The same things were measured in two ways. Each way mixes the same 11 hidden numbers, adds some noise and spreads widely along 5 directions of its own, which tell nothing about the thing.
Some things both ways: the first way, then the second way.
[ 19 -28   5  26 -27  18  12 -12   0  16  -2  13  -6   9   3  -7   9 -14]
[  7  14   3  11   1  -9   7   5   1   2  -1   5 -30   8 -15 -28  11 -15
   8]

[  2  -5  29  -6 -13   4  -1 -10  17  38  21   5  -4  -1 -20  -9  -3  -3]
[ 13   0 -12   2 -32 -39   4  -6 -53  -7   0 -12  20 -29 -42  35 -18  11
   7]

[-13 -13 -27  13  10  -8  -8  -2 -45   0  14   7   5  14  -3  14  27 -12]
[-10  -5 -11 -10   3 -11  -4  -7  11  33   3  -7  -8  15 -11 -43  10 -35
   3]

[  5  -8 -33 -13  -7   8  28  -6 -33 -40 -11   3  12   7  37   2  19   4]
[  6  17   0  16 -15   7  12  31   0 -22  -5   7 -27   8 -25 -12 -12  -4
 -17]

[  3  21 -27 -21  22 -18 -17   6   2 -43  -8 -16 -24  10  20   7   5  24]
[ -8  -4  25 -25   5  -3  -9   1  11   8   6 -37   7 -24  -4 -16 -22 -29
  40]

[-13  25 -12 -18  11 -17 -17  -1 -18  14  20 -14   8   1 -16  12  22  -3]
[  7 -10  -9  -1 -13 -30   2 -11 -33  16  18  -8  11  -3 -36 -11  14 -11
   1]

[ -8 -35  16  34 -13  12  20   1  -1  20  21  13   1  15  14 -13 -19   6]
[-11   2 -15 -21  37  -2 -15 -28  13  51  26  29  22  23  13  -7   0 -34
  14]

[-20 -11  -3  -2  -8  -6  14 -13   5  -6   6  26   6   8 -11   7  23   5]
[  6   8  -3  -6   1  -4  -9  12 -21 -12  -2  19  25  13 -34 -14   4 -22
   2]

[-15  18 -22 -24   4  12  -4  -5 -21 -29   5 -23  -5 -18  -7  19  24   9]
[-30 -24  10 -39  -3  14 -21  -1  14  14  -8 -11   9 -13  24   4 -19  -8
 -13]

[ 26  15 -27  -7 -18  14  16  -7 -17  31   5  -3   1  13  11 -17  -1   0]
[-10  16  45 -10  18   6   1 -12 -16  10  10  -6  -9  13  -9  22 -28  -9
 -15]

[ 14 -10  22 -20  22 -11   5   1   7  -7  41 -20 -16 -51 -19 -15  -5  -4]
[  9   6   4 -29  11  17  22   0 -16  13  35   5  14   3   5   2 -10  -2
  14]

[ 10   5 -31  -2 -14  23  -7  -2 -32 -23 -19   8   5   8  49  26  34  11]
[ 15 -31 -17   8 -28 -25  -1  16 -11  31   9 -32 -34  -3 -11   5  50  -2
   7]

[-11  13 -15   0   6   8 -16  -5 -12  15 -35  24   1  36  -3   4  -4   2]
[-18 -14   7 -16   0  -7 -31   6  22  14 -16 -28  -8 -10   0 -14  -7 -33
  16]

[ 21 -30   6  -5  30   4  -2 -20  34 -35 -17  17  12 -32 -27 -12 -34 -22]
[-19  -1  25   1  12   9  17  21  26  31  -3   0  10  30  11  16 -39 -10
 -19]

[-11 -13  24  11   9   9  -8   0  11 -61  -4 -25   0 -35 -26  24  -6 -13]
[  3   1  13  -5   4   8  16   2 -34 -12 -28  -1 -15  23 -18 -32  -2  24
  -3]

[-27   9  -3 -17  25   3 -17  -7  -4  11 -17  10  23   2 -14  13  -7   2]
[-12 -41 -28 -37 -16  -8 -16   0   2  27 -25 -16  15   9  32   5  -2 -14
  13]

[ -8   8 -32 -24 -17  32  -2 -34  29 -38 -16   7  -1  -8  -9  14  16  12]
[-17   3  24  15  -6 -19  -6  10   9   1  -3 -11   5 -32  -3  20 -18   6
  -2]

[ 33 -32  24  21 -21   0   3  -7  21   3  41 -32 -18 -42 -21  14  35 -14]
[ -7 -25   2  -5 -33 -20  23   2 -34  -8 -12  -1   3  15 -13   8 -13   5
 -29]

[ 17  -2  39   8   4 -15 -12  13  31  -5 -15 -43 -17  -3 -10  12  -7   8]
[-34 -40 -11  -5 -15 -29 -23  -9  14  23  24  -3  16 -17  -6  17 -14 -35
 -35]

[  1 -10 -26  -7   4   7   6  -3  -8 -26  18 -18 -15 -25 -12  29  35  14]
[-24 -18  -5  -7  -3   5  -5   7 -21 -33   9   8  -2   9  -7  -3 -26 -13
 -35]

[  1 -13  26  11  -4  -6  14 -11  22  40 -19  35  32  22 -21 -13 -20 -16]
[  3   6   1  12   9 -14  -5  -2 -25  26   3  27  22  43 -40  13   4 -25
 -27]

[  9  28  18 -30  11   2 -15  -4  12  12  -8 -23  16 -16 -44  16  -7 -10]
[ -5  -7  -2  24 -19 -20  -5  18 -23 -22 -13 -25 -25 -18 -26   4  -4  15
  -7]

[  4 -13  10  -9   8 -10  15 -12  13   6 -28  16   3  11 -20 -12 -12  -8]
[-15  23   9 -10   5   7  -6   6   8  -2  -2   4  -9   3 -12 -14 -20 -32
  -8]

[ 10  -5  21  -4  -1  12   8  10  -9   9   3 -17  -7 -14  25  -1  -5  11]
[ -2 -15  -2 -15  11   8  -4 -12  -1  33  41  17 -10  14  19  12   8  -3
  -8]

[-31  14 -16 -22  -4  29  -2 -27 -13  26 -32  47  10  18   3 -11  -1   4]
[  0 -11 -11 -31 -14 -15 -16 -12 -18  40  16 -15  20 -32  -3  45  10  -3
  -1]

Other things, the second way, with their names:
J_332: [ 10 -48 -52 -24 -26 -33  -1  12 -24  29  16 -40  23 -23  -9  11  38 -22
  21]
J_676: [ -2 -26  12 -40  25   0  -7  -5  23  76 -13 -29  25  18  20  -9  21 -28
  36]
J_175: [-13 -19   5   1  12  13   6  30   3  -3   5 -31 -18   3  16   4  -1   3
   2]
J_524: [-29 -22  25 -34  30  15 -35  -4  20  44  16 -10  30   8  22  31  -9 -30
  -8]
J_312: [ 24 -29  13 -22  -6  -3   9  -8 -32  13  17   1 -18  24 -16   0  32 -12
  -1]
J_874: [ -9  -4  -7  -9  -9 -25  -5  -1  13  34  -5 -13  10  -5   0  -6  -2 -27
  15]
J_987: [  6 -20  -9 -51  -2   2  -1 -20 -12  31  23  -7  -5  11  14  -2   5 -29
  18]
J_232: [ -8   7 -16   2  28  -7  -7   0 -23  28  15 -18  22  -1 -39  -7   6 -22
  -4]
J_179: [-21 -17  -9   4 -24 -16   1  13  39  -2 -21  16  -4   1  19 -35 -17 -19
   1]
J_654: [ 23  -3 -15  30 -27 -33  -1  15 -50 -45   3  -2  -5 -31 -61   3   9  12
   6]
J_531: [  0   0   6 -35   8  -6  -2   2  18  54 -10 -21  27   4  -8 -19   2 -37
  21]
J_740: [-16 -15  -1 -21  -3 -11 -15  -1 -10  36  19 -27  22 -30  -4  39  -1  -3
 -15]
J_70: [-24 -11 -28 -18   9   4 -26  12  19  25  11  -4  28 -24  15  13  -3 -15
  -5]
J_491: [-15 -12  -3  21 -13 -25   2   9 -30 -15   9  12  38   1 -33  25 -37   3
 -29]
J_680: [  2 -21  26 -29   4  -1  -9  -8  -1  29  11 -23 -10  -3   7   7  11 -15
  19]
J_160: [-22  18  48 -25  18  13 -15  -6  24  26 -15 -25 -12 -10  14  -4 -23 -12
   7]
J_760: [ 11 -15 -36 -34  -1  -3 -12   4 -11  12  18 -12  17  -6 -16 -31  17 -40
  29]
J_866: [-14 -27   6  11  -5 -14 -29  14 -13  12  -5  -8  29   9 -33  39 -17 -11
 -32]
J_27: [  1  12  28  15   7   8  12  13  -7  -4  34  21   8   2 -38  27 -22  -3
 -39]
J_934: [ -3  -8   8  -5 -10  -3  -8   0  -4   4   7  10 -12   6 -23  -3  -6 -15
 -27]
J_711: [ -4   0   5 -15   4   5  -9  -3 -24   9 -27  -5   4  16 -23 -21   0  -1
  -8]
J_918: [ 15  14  12  13  25 -18  12  -9 -22  22  32  -7   2   6 -20 -16  10  -6
  42]
J_887: [  0  -2  11 -36   9  13  -8  -4   2   8  20 -21  -9 -26  14 -18   6  -7
  29]
J_681: [  1  -2 -30  -8  -8 -10   3  11 -11   6  18  -4  13 -20 -15  -4  13 -13
   1]
J_870: [ -5 -21  15 -46  -6  16 -12   2  15  25   7 -28  -7  -7  17   0  -8 -23
  13]
J_355: [ 11 -26 -35 -31  -8 -18  18  -3 -34   9  11  -6  26   3   9  20   4 -17
  20]
J_333: [-23 -26  13 -17  -2  -1  -4  13  32  32   4 -19  18  -5   7  -7 -21 -16
  -5]
J_817: [ 14  -7 -16  28 -27 -21   7  41  24  -4  11   3   0  -8 -14 -17  12 -20
  26]
J_670: [ -7  15  -1  -3   4  -9  -4  -1   4  26   5   7  10   9  -9  -5 -11 -23
   3]
J_296: [  4  -1  12 -23   4 -26   6 -23 -40  21 -17  15  49  36 -32  -6  -9 -25
   7]
J_717: [-11 -17   1   0  -8 -14 -16  -4 -11   8  -1  17   3  33 -14   7  -9 -27
 -24]
J_370: [-17 -10 -32  -6  -1   6   1  34  32   1  -7 -13   4 -18   5 -33   1 -19
   1]
J_659: [  3   5 -13  -3  -6  -6  -1   0 -47 -32   1  -5  -9  -2 -21   4 -28   5
  12]
J_698: [-14 -29  23  -4 -18 -13   7  -2 -11  18 -19   1 -14  57   8   1 -17 -13
 -24]
J_718: [  9 -14  15 -30  -6  -1  -1   0 -42  10 -10 -27   8  13 -13  15  -2   1
  13]
J_663: [  5  -5  25 -10 -15  -7 -20  -5  22  12 -11  13 -19  10   0  -5  -1 -26
   8]
J_430: [ 14   0 -16   8 -18   3   1  42  42 -11  11 -13 -21 -48   0  -8   1 -10
  31]
J_382: [ -1 -10   3 -50   5 -17   5 -25 -41  21  -6 -21  49  -5 -19   1 -16 -21
  24]
J_133: [  6  -5 -15 -15 -14   1   5   7 -47 -25  15  -9  -8  -7 -31  18  -7  -8
 -19]
J_799: [-19 -19  15   6   7   3 -14  37  24  17   0  -5  42  12  -7   3  -7 -21
 -13]
J_432: [  1 -22   3  -7  -5  -7  -3   1  -3  31  16   3  -4  25  -6   9   9 -22
 -11]
J_726: [ -9   2  13  -1   1 -17 -16  -3  -8   8   0  -8   9  -1 -29  -3 -20 -22
   4]
J_34: [-11  -6  36 -10  10  22  10  19  22  15 -15  -6 -11  26  23  -7 -22   8
   1]
J_863: [ -8 -26 -10 -29 -17 -13   0   4 -46 -22  -1 -23  37   1 -27  26 -44 -22
  -3]
J_767: [-12 -13  11  -5  21  26 -18  33  34  -2 -10   9   7  27   2 -26  -5 -29
  -2]
J_356: [ -5 -15  17 -16  -7  -9 -19   3  -7 -29 -16   1   1  14  -6 -13 -19 -37
  16]
J_518: [-23   3  10   9  54  -4 -23  -9   3  47  29 -11   4  18  -2  12  11 -28
   1]
J_457: [ -3 -13  14 -32 -12   7  12   4  -8  13   9 -10  10  10   3   9 -33  -6
   0]
J_759: [ -1   8  12   5 -13   5  16  23   1 -32 -21   0 -24   4  -2  -9 -25   3
  -4]
J_881: [ 11  -6   2  -7  -8  -7   6   6 -26  16   1  -1  18   4 -37   6  14   0
 -19]
J_772: [  1 -29 -27  48 -21 -48  -5  14 -46 -15   5 -10   5  -2 -32  11   2  21
   2]
J_635: [  4 -22 -11   7 -10  -7  10  29  29  -2   2 -15 -28  -5  24 -36  15  -6
  36]
J_825: [-22  -9   6 -11  17  -8 -22  -1  17  35  -8  -9  31   6  -6   8 -21 -28
   2]
J_203: [ 10  -5   9 -18  -6  14  22  34 -17 -31  -1   5  33  13 -22  -9 -21 -19
   8]
J_564: [-17 -11  11 -17 -12   8  17  16 -14 -15 -25  -2  15  11  -5   5 -34   2
 -28]
J_512: [-31 -11  20 -16 -20 -12   8   3  25  26  -8   4  31   2  -5   3 -41 -21
 -41]
J_303: [  7  38  10  16   8   5   2   1 -38 -41  16  27 -14  -3 -42  -8 -24   9
 -11]
J_629: [-23 -21   9 -15  17   7 -29  19  14   5  -5 -28  25 -11  -2   9 -20 -25
   8]
J_709: [ -7 -11 -20  26   5   5 -21  40  13 -21 -11  -2   4  -2 -33  -3 -12 -15
 -14]
J_502: [-15 -36 -13 -26  11  -6  -5   0 -44   5 -23 -30  26  30 -14   6 -19 -15
  -3]
J_135: [ -5 -32  -2 -34 -29  -3 -10  15  39  34 -14 -17  16 -23  19 -10   9 -11
   6]
J_388: [ 11  -4 -21   4  -6 -33  17 -18 -22  42  28  15  10  15  -6   7  15  -9
  10]
J_49: [  2   0   5  15 -15 -17   5  22 -42 -13   5 -22  26 -22 -47  36 -23  20
 -12]
J_143: [ -2  -3  20 -24  10   5 -20  -3  19  20  -4  -9 -16   6  14 -22   4 -25
  35]
J_164: [-34 -39 -15  10  -8 -13 -36  31  12   2 -35 -48   3 -11   7   7 -18  -1
   2]
J_123: [ 23 -39 -39 -16 -21 -34 -12   4 -36  20 -14 -46  -9   2 -26   2  32 -28
  38]
J_155: [-27 -27  27  22 -20 -14  -9  44  23 -24 -42 -15  20   6   4   9 -44   0
  -3]
J_121: [ 10   3 -27  18  -5 -10  12  43   1   1  15  -5  41 -18 -32  24 -11  -7
   4]
J_240: [  3 -14 -20 -23   2  -4  -4   4  14  33  21 -15  -2 -15  14   9  15 -21
  21]
J_838: [-18 -29  12   5  17   4  -6  11 -15  11  -3   3  22  41 -12  14 -17  -3
 -33]
J_802: [  8  13   6  -1 -19 -15  13  -6  -8  -6   4   1 -23 -17 -20 -22  -4  -1
   9]

Some of these things the first way, each followed by its name:
[  2  -1 -31 -18   9   2   6 -15  -4 -45  20 -23   6 -35 -25  14  23  -7] -> J_564
[  5  -7 -23 -20  17   3   3 -13   6   4  46 -10   3 -36 -27   8  16   5] -> J_355
[ -1  -2 -24   6  17   5 -17  -6 -11 -37  27   2   4 -22 -21  12   7 -14] -> J_676
[ -2  -6 -10  10  15   6 -19   3 -21  16 -14  32   5  26   8  19   3   2] -> J_123
[ 17   3  17 -22  15 -11  -7   4   3  -6  33 -14  -9 -36 -24  17  13  -3] -> J_718
[ -7  11  22 -35  33 -11  -1  10  11  -6  -8 -17   9  -7 -13  10 -30  17] -> J_659
[ -1  13  -9   5  21  -4 -27  -4 -16  17   4   1  -4  -3 -20 -15  -4 -18] -> J_333
[ -1  10  -7  22 -11   8  20  16 -18  -8 -11   1  18  28  24  -9 -18   4] -> J_709
[-21   9 -19 -34   2  13  16 -14 -12 -13   3   6   9  -3 -15   4   4   8] -> J_303
[  2  -7 -23   7   5   0 -12  -7 -23  27  47  18 -12 -19  -8  14  49  -2] -> J_332
[  5  15  12   3 -19   0  14   8   2  -2  -6 -18 -10   3  39  -6   2  20] -> J_740
[-25  14 -23   4  -2  16  -1 -13  12 -30 -52  39   3  27  49 -12 -13  23] -> J_49
[  9  12  23 -17  11  -7   4  10  30 -21 -16 -16  -6  -9   1   7 -17  19] -> J_524
[-15  14 -18  13   3  10 -11  10  -7 -25 -23   5  10  20  30  31   2  23] -> J_164
[ 36 -10  20  -4  11 -10 -16 -11  13  50  10  -5  13 -18 -46  12  10 -27] -> J_698
[  3  24  16  -7  -1 -15   5  10  -6 -16   1 -32  17  -7  -3  -5  -3  -8] -> J_881
[ 39   9   7  -9   8   2   2  11  11 -16  25 -38  -8 -48  -8  11   3   4] -> J_175
[ 20   0   3  14  -9  20  -9   4  -8  -1 -20  -4 -12   1  20   0   8  -3] -> J_312
[ 37  -5  33 -15   0 -11  18  12  -4  27  44 -38 -14 -38 -32  -1   9  -8] -> J_133
[ -7 -35  29  17   2   9  -5 -16  59 -27  -7  16 -13 -21 -20   9  -9   5] -> J_491
[ -5 -41  29  11   6  12  -9 -21  41  -3  -9  24   0 -16 -11   4 -14  -3] -> J_388
[ 20 -15 -25  28 -20 -10  27  -2   3  -7  28   6 -22   2  40 -25  31  14] -> J_203
[  7  16 -15  -7 -15  10   8  -4 -11 -14 -16 -14  -7  13  12  -8  -2   2] -> J_160
[-13  11 -11  22 -17 -26  12  -3   4  31  14   1  17  41  15 -11   9   9] -> J_296
[ -8 -51  50  51   6  -8  -6  12  15   1 -10  32 -38   6   9  -9  -7   3] -> J_760
[-10   1 -39   5 -16  11  -6 -25 -21  33  22   3  14  13 -17   2  38 -15] -> J_179
[ 26  36 -24 -19 -15 -13   0  -7  16  17  36 -28  18  -4 -10   9  29   7] -> J_155
[  5  16  -7  17  18 -27   1  28 -17  11  27 -30  14   3   6  13  -6  11] -> J_502
[ 15 -13   4 -26   9  -8  -6 -19  27 -16  13  13   3 -21 -19   8  22  -6] -> J_817
[-13 -11 -17  -1  21   3  -2 -10 -12 -35  16  -5   8 -31 -41  11  11 -18] -> J_370
[  7 -31  40   3  27   2 -14  -1  13  16 -16  14 -24 -14 -15  -7 -17  -8] -> J_987
[ 11  19  18 -17   5  -6   2   9 -18   8  -3 -35  10   0 -17  -2  -7 -13] -> J_934
[ 10   7  23  10   0  10   2   2   2  49 -26  10   4  19   9 -36 -36  -6] -> J_240
[  4   0   1  22  -8  -4   7   3  -9  36  21   5   7  22  -5 -15 -10  -6] -> J_825
[  2  -9  13  28  -3   7  -2   7  27 -17 -25  16 -22  14  13  -3 -19  15] -> J_629
